The rows come from 5 hidden closed curves, with some noise, and rows from the same curve form a group. Each curve winds through 6 dimensions. The rows are also pushed far along 5 directions, which tell nothing about the answers.
In the rows, zero is written as 128.
Some rows, each with its group after it:
[139 151 101  97 107 107 114 125 119 116 115 130 125 119 142 115 134 113
 106 139 146]
(2)
[119 146 143 114 133 129 129 109 124 128 109 109 147 119 107 130 133 121
 125 119 136]
(0)
[144 136 149 103  89 149 125 129 133 101 125 116 145 125 113 123 150 123
 119 119 141]
(3)
[140 160 113 112 136 100 156 148 125  96 126 143 120 162 160 136 131 139
 131  79 107]
(4)
[147 185 153  72  69 142 103 134 140  90 133 134 161  91 106 128 129 109
 106 146 161]
(3)
[115  83 102 127 154 143 182 109 105 118 106 116 132 156 118 142 130 155
 140  40 126]
(4)
[132  98 105 166 134 141  94 112 127 159 108 136  91 107 134  98 127 127
 135 177 110]
(4)
[122 166 132 115 140 110 114 141 138 138 159 137 144 111 116 171  91 143
  97 173 150]
(4)
[144 139 118 139 137 133 138 129 127 113 124 116 119 146 129 139 139 148
 135 108 131]
(0)
[126 134 143 118 140 123 122 116 145 138 129 115 112 141 133 121 156 138
 135 125 107]
(1)
[137 154 189  90 116 119  77 154 152  97 108  96 151 154 114  53 176 123
 167 115  99]
(1)
[125 144 153 134 144  91 109 151 140 129 132 114 120 151 151  91 143 134
 147 136 109]
(3)
[135 129 122 123 115 108 138 134 128 132 169 139 114 157 157 133 141 127
 129 105 130]
(4)
[118 151 113 112 127 108 155 114 113 129 179 138 163 108  96 206  65 132
  69 130 203]
(2)
[136 126 141 148 124 123 123 130 132 119 116 117 118 136 134 107 148 120
 133 140 122]
(2)
[132 127 146 125 118 166 104 142 134  95  95 118 146 106  90 104 123 136
 138 143 140]
(1)
[134  67  84 159 113 157 137 111 103 135  86 136 103 102 138 107 118 136
 108 150 137]
(0)
[138  89  76 203 139 126 146 127 103 168 146 157  88 131 167 152  97 128
 125 151 122]
(0)
[130 136 144 102 115 143 126 139 137 101 107 152 138 112 122 113 116 129
 131 122 115]
(2)
[132 142 108 133 127 135 119 125 113 107  89 145 134 121 124 118 120 116
 138 123 124]
(0)
[124 146 136 117 150  99 169 113 121 130 146 107 146 160 128 164 133 126
 115  76 137]
(2)
[138 166 155  86 118 126 102 155 148  85  71 141 138 134 144  72 165 109
 164 110  72]
(2)
[129 121  73 109 115 157 174  92 103 129 131 142 152  97 100 209  81 122
  68 106 179]
(3)
[131 120 111  97 115 135 126 123 115 114 146 116 157 133  97 157 109 140
  91 109 169]
(4)
[115 180 165 100 130  93  76 157 149 118 126 142 148 117 120 104 114 111
 142 177 116]
(4)
[151 104  87 139 113 159 148 121 106 103 123 136 125 126 110 144 106 135
 115 101 163]
(4)
[147 144 109 102 133 113 143 141 133 120 137 122 124 180 162 146 160 127
 137  76  85]
(3)
[126 116 116 131 126 157 129 123 120 101 103 118 128 115  97 126 130 141
 132 126 160]
(1)
[131 126 184 138 128 161 107 132 154 127 143 102 139 107  89 116 132 143
 140 153 140]
(2)
[137 131 145 115 101 120 106 149 138 124 134 133 118 116 144  98 136 126
 121 161 126]
(0)
[123 126 115 137 115 119 128 144 121 118 135 154 118 104 134 136  97 136
 102 180 159]
(4)
[137 137 108 114 125 127 157 123 127 128 126 161 116 123 153 157 113 132
 108 114 107]
(1)
[121 142 150 122 152 127 151 119 128 113  94 101 148 138 116 114 143 135
 143  76 118]
(0)
[112 120 153 118 128 132 128 126 137 150 165 114 144 129 115 148 128 142
 120 127 137]
(3)
[118 132 115 156 149 121 128 120 133 154 182 125 113 127 115 179 110 138
 122 161 169]
(1)
[131 125 118 102  89 132 144 112 115 119 124 125 144 118 126 146 135 119
  87 127 157]
(1)
[123 133 111 158 166  99 154 105 127 173 156 122 107 148 148 173 122 131
 115 124 117]
(4)
[119 153 117 150 134 131  96 119 128 146 141 151 126  73  99 158  75 121
 109 206 175]
(0)
[133 169 145 112 144 122 106 154 147 112 124 124 130 147 138 110 145 132
 163 113  98]
(3)
[127 146 165 126 135 124 110 139 139 119 132  89 149 127 101 117 133 137
 124 149 147]
(3)
[147  78  68 147  99 147 156 105 100 138 110 152  97 127 163 130 129 121
 108 114 122]
(0)
[121 151 122 138 152  95 124 140 129 141 152 123 128 150 140 159 124 125
 124 148 123]
(2)
[143 134  98 166 131 138 109 121 122 138 110 149 102  88 130 124 103  98
 129 184 141]
(3)
[126 136 117  93 138 113 173 115 120 135 161 102 152 197 139 187 159 152
 116  33 105]
(0)
[133 131 145 113 138 152 147 111 145 136 131 112 132 120 118 140 136 142
 130  92 118]
(2)
[131 156 139 112 115 153 111 112 139 131 144  91 166 104  76 173 123 115
  97 163 167]
(3)
[119 128 134 118 131 130 138 102 124 137 117 109 138 118 110 134 135 121
 117 112 143]
(2)
[147 115 102 129 116 156 121 134 123  88  72 151 108 112 131  96 126 133
 137 127 122]
(1)
[130 122 147 166 159 140 143 124 140 139 122 126 114 132 129 125 133 129
 152 117  97]
(1)
[118 121 141 107 130 146 141  94 121 131 132  83 178 115  66 164 117 129
  95 102 176]
(1)
[134 137 124 147 167 103 136 133 136 145 138 105 111 176 160 128 159 125
 156 101  82]
(3)
[143 144  94  89 128 140 194  90 110 108 119 103 156 146 116 195 135 130
  86  39 149]
(3)
[131 128 120 110 123 147 120 139 137 115 108 140 123 121 133 120 129 141
 129 134 103]
(2)
[134 107 127 118  95 149 131 134 124 115 130 139 142 114 114 134 116 125
 112 136 144]
(3)
[125 138 120 117 131 107 132 135 119 101  97 150 126 135 142 103 122 112
 138 113 118]
(4)
[137 142 106  80 110 103 129 161 125 101 144 164 123 161 169 119 130 142
 134  84 105]
(4)
[143 103  59 138 119 108 174 120 108 158 175 160  89 129 180 185  93 142
  74 129 148]
(0)
[139 144 158  86  93 135 113 131 131  96  78 129 159 114 118  85 144 101
 124 116 108]
(1)
[138 127 136 150 126 140 100 137 134 115 103 118 110 122 122  91 145 135
 146 158 127]
(0)
[122 156 140  99 119 139 129 103 135 122 125 119 144 104  98 148 136 117
 111 137 155]
(1)
[125 129 138 134 136 116 104 140 142 151 135 151 117 121 142 111 112 123
 139 160  93]
(1)
[133 137 118 108 114 136 114 127 132 124 149 125 135 136 120 149 139 137
 118 128 137]
(0)
[100  82 178 141 161 175 147 103 138 129  82  82 153 130  71 109 157 148
 156  88 109]
(2)
[118 156 162  83 121 136 137 117 144 131 149 119 171 108  92 177 113 130
  96 128 144]
(2)
[129  46  70 163 110 195 139  92  97 129  91 134 111  85  94 127 103 144
 105 142 175]
(4)

New rows, each followed by its group:
[118  86 104 150 134 149 131  97 126 140  78 139  85 109 139  97 151 125
 142 140 107]
(1)
[117 119 130 105 110 164 121 131 121 103  94 129 164  96  85 126 105 133
 117 134 151]
(1)
[125  69 113 190 123 159 133 105 125 166 133 150  89  89 125 144 105 133
 108 200 142]
(2)
[124 140 163 120 130 128 140 135 147 129 154 137 143 129 120 153 122 132
 122 127 116]
(2)
[105 112 120 163 169 101 150 118 118 159 144 125 117 133 129 161 102 136
 117 147 141]
(4)
[135 132 131 107 103 144 127 117 118 113 143 118 155 120  93 144 119 118
 112 111 171]
(4)
[118  91 117 111 131 166 136 109 121 120  93  90 153 129  91 133 141 138
 118 103 129]
(3)
[127 120 143 165 142 148 122 134 125 130 124 111 146 121  99 134 111 142
 141 139 137]
(0)
[128  83 102 170 135 145 139 124 121 160 152 128 108 151 140 147 132 139
 142 125 106]
(0)
[126 152 104 109 138  96 115 139 125 129 128 137 133 126 139 136 104 121
 108 151 133]
(3)
[114 157 162 125 164 110 133 139 162 173 201 114 142 156 132 190 133 143
 128 137  98]
(2)
[118 108 129 128 146 131 158 128 127 136 155 134 129 141 125 154 108 160
 117  97 132]
(2)
[127 125 133 148 161 133 138 121 134 137 138 100 127 140 108 155 125 162
 121 129 130]
(4)
[125 113 101 103 119 154 146 128 116 104 110 135 156 111  96 156  92 135
  99 116 154]
(3)
[152 138 117  79  92 166 122 132 126  79  82 120 148 129 115 113 157 119
 122  99 118]
(3)
[103 119 141 136 149 110 144 122 125 147 152 129 143 137 113 162 109 133
 117 129 138]
(2)
[135 116 144 143 113 144 130 123 137 139 147 140 118 105 122 141 116 126
 111 165 136]
(2)
[136 148  96 121 108 114  93 122 126 155 158 158 119  95 134 156  91 115
  82 201 151]
(4)
[124 159 141  77 114 152 129 144 128  95 140 117 191 121  77 167 103 139
 114  96 150]
(0)
[132 175 152 104 107 127  87 146 137 108 142 124 164 144 102 133 144 116
 145 136 122]
(0)
[118  88 140 129 128 163 109 139 131 110  95 114 125 138 112  70 157 147
 170 107 106]
(4)
[111 109 164 163 178 147  89 136 150 154 124  74 134 131  94 106 144 153
 166 159 113]
(3)
[119 112 112 141 143 125 139 113 115 140 109 128 120 107 126 132 109 141
 113 139 141]
(0)
[124 120 106 124 114 130 148 115 110 115 112 127 128 123 125 133 139 114
 121 112 148]
(1)
[151 194  95  83  93  92 114 135 124 116 144 168 133 107 156 157 102  85
  89 156 143]
(3)
[120 162 214 140 139 110  80 156 169 141 162  91 145 146 112 106 165 122
 163 178 108]
(2)
[121 126 128 142 123 133 107 136 119 108 111 120 138 112 100 121 113 129
 121 167 161]
(2)
[136 110 129 112 110 136 150 127 130 116 120 139 123 135 140 133 137 138
 110 111 111]
(2)
[121 110 129 110 133 110 163 124 117 128 133 118 143 161 138 138 136 130
 118  79 121]
(3)
[132 128 122 150 127 112 126 124 126 156 179 134 114 141 141 143 121 110
 128 138 141]
(4)
[121 118 138 141 139 131 127 132 132 142 131 120 140 135 117 133 126 109
 142 133 113]
(3)
[118  92 153 128 100 154 101 126 126  89  49 111 143 104  94  59 156 121
 138 157 133]
(2)
[141 129 124 116 150 173 167 105 133 116 117  82 143 131  97 165 140 162
 122  61 136]
(2)
[126 101 124 154 122 137 112 147 129 138 124 145 110 118 143 106 121 132
 139 167 114]
(1)
[114 121 131 113 142 132 115 130 126 122 112 103 145 126 103 122 133 142
 129 129 137]
(2)
[117  93 156 115 132 151 144 125 140 115 104 105 136 154 118 114 166 156
 140  91  93]
(2)
[101  96 145 152 152 138 124 130 135 152 143 115 132 126 103 139 117 154
 129 158 131]
(2)
[125 103 105 191 174 133 136 124 115 146 108 132  99 138 140 122 118 145
 162 124 106]
(0)
[133 146 152 128 122  91 104 137 143 149 129 151 112 137 167  88 146  98
 144 152  76]
(1)
[133 159 189 116 130 109  87 139 156 126 133 103 146 145 119  84 159 109
 158 134 103]
(1)
[120 101 126 141 137 168 123 102 127 135 111  91 135 130  91 133 155 152
 137 116 134]
(0)
[131 148 138  86 123 124 135 134 126 114 129 132 173 131 114 145 105 126
 106  94 127]
(1)
[128 124 117 158 143 132 130 119 130 153 144 136  97 109 141 133 118 148
 128 147 137]
(3)
[126 158 140 129 135 128 108 131 139 132 119 116 136 118 118 132 137 111
 134 160 118]
(2)
[149 111  88 155 108 143 104 131 118 130 137 160 102 109 134 116 102 118
 126 167 144]
(4)
[135 127 129 137 130 128 138 114 118 128 113 104 131 152 126 126 158 134
 131 100 120]
(0)
[127  62 100 148 138 161 183  99 103 132  73 113 119 130 134 117 138 139
 132  61 107]
(0)
[143 134  58 155 136 109 142 103 107 148 118 164  78 102 173 143  95 118
 101 150 144]
(3)
[112  93 137 128 158 126 163 121 117 131 131  90 152 164 105 150 130 155
 120  78 134]
(3)
[125 142 137  83 115 130 134 131 130 117 155  98 188 137  87 178 118 120
  86 116 159]
(3)
[129  84  84 133 118 157 137  92 109 133  68 132 106 100 130 113 136 126
 107 136 129]
(2)
[126 113 108 111 140 129 153 103 121 140 121 116 122 136 138 135 142 143
 120  86 121]
(2)
[116 173 190  61  94  85  91 166 144 106 152 131 177 137 127 103 137 103
 122 145 124]
(3)
[116 122 131 136 124  94 109 143 138 171 173 164  97 134 176 114 126 123
 137 164  99]
(3)
[119 157 116 153 180  80 142 121 139 177 210 129 101 165 152 182 116 131
 133 123 131]
(1)
[121 177 176  74 122 120 104 138 143  98 120  74 187 140  84 135 160 126
 119 122 140]
(2)
[122 167 177 147 144  94  89 151 160 166 194 125 121 173 147 126 158 107
 180 149  80]
(0)
[113 135 122 119 140 105 119 145 126 133 165 144 140 133 121 149  91 126
 119 139 147]
(4)
[131 124 112 105 120 133 126 111 117 122 118 115 148 129 103 138 123 130
  99 117 148]
(4)
[127 134 176 111 108 133 112 144 145 112 121 130 139 136 130  84 157 115
 162 115 101]
(3)
[131 158 146 125 141 125 144 139 135 110 127 129 132 138 135 137 135 140
 141 106 115]
(4)
[118 154 150 121 140 137 106 129 144 132 130 120 142 102 103 131 116 139
 140 146 141]
(3)
[117 174 165  98 150 108 104 139 144 122 133  87 162 141 108 117 146 127
 148 110 129]
(2)
[118 114 111 107 135 134 155 112 115 116 107 138 139 122 114 145 109 137
 109  94 136]
(2)
[145 130 121 129 120 165 133 118 119  96 101 129 140 110  95 124 118 122
 134 103 150]
(4)
[134 185 156  97 136  91 105 160 158 147 217 129 142 175 148 155 135 138
 143 111 100]
(4)
[132 122 134 136 130 135 110 141 146 132 101 135 103 135 152  97 162 126
 151 149  69]
(2)
[142 126 125 128 103 133 116 154 118 103 104 136 138 141 143  96 140 121
 142 119 100]
(0)
[139 105 123 141 100 145 123 117 125 129 123 125 117 109 127 126 131 128
 105 160 144]
(1)
[128 144 123 144 141  86 151 123 123 148 178 127 123 147 147 165 112 122
 111 123 151]
(2)
[134 104 121 166 169 139 147 102 123 131  64  99  89 143 144  82 169 143
 169  82  94]
(3)
[139 151 123 145 125 138  88 127 144 145 133 133 107  96 130 124 128 119
 133 190 133]
(3)
[136 110  91 150 159 131 168 116 129 159 159 120 103 172 158 177 144 139
 137  80  94]
(3)
[137 139 122 111 106 143 141 136 118  79 100 129 142 125 117 124 131 123
 128 106 148]
(1)
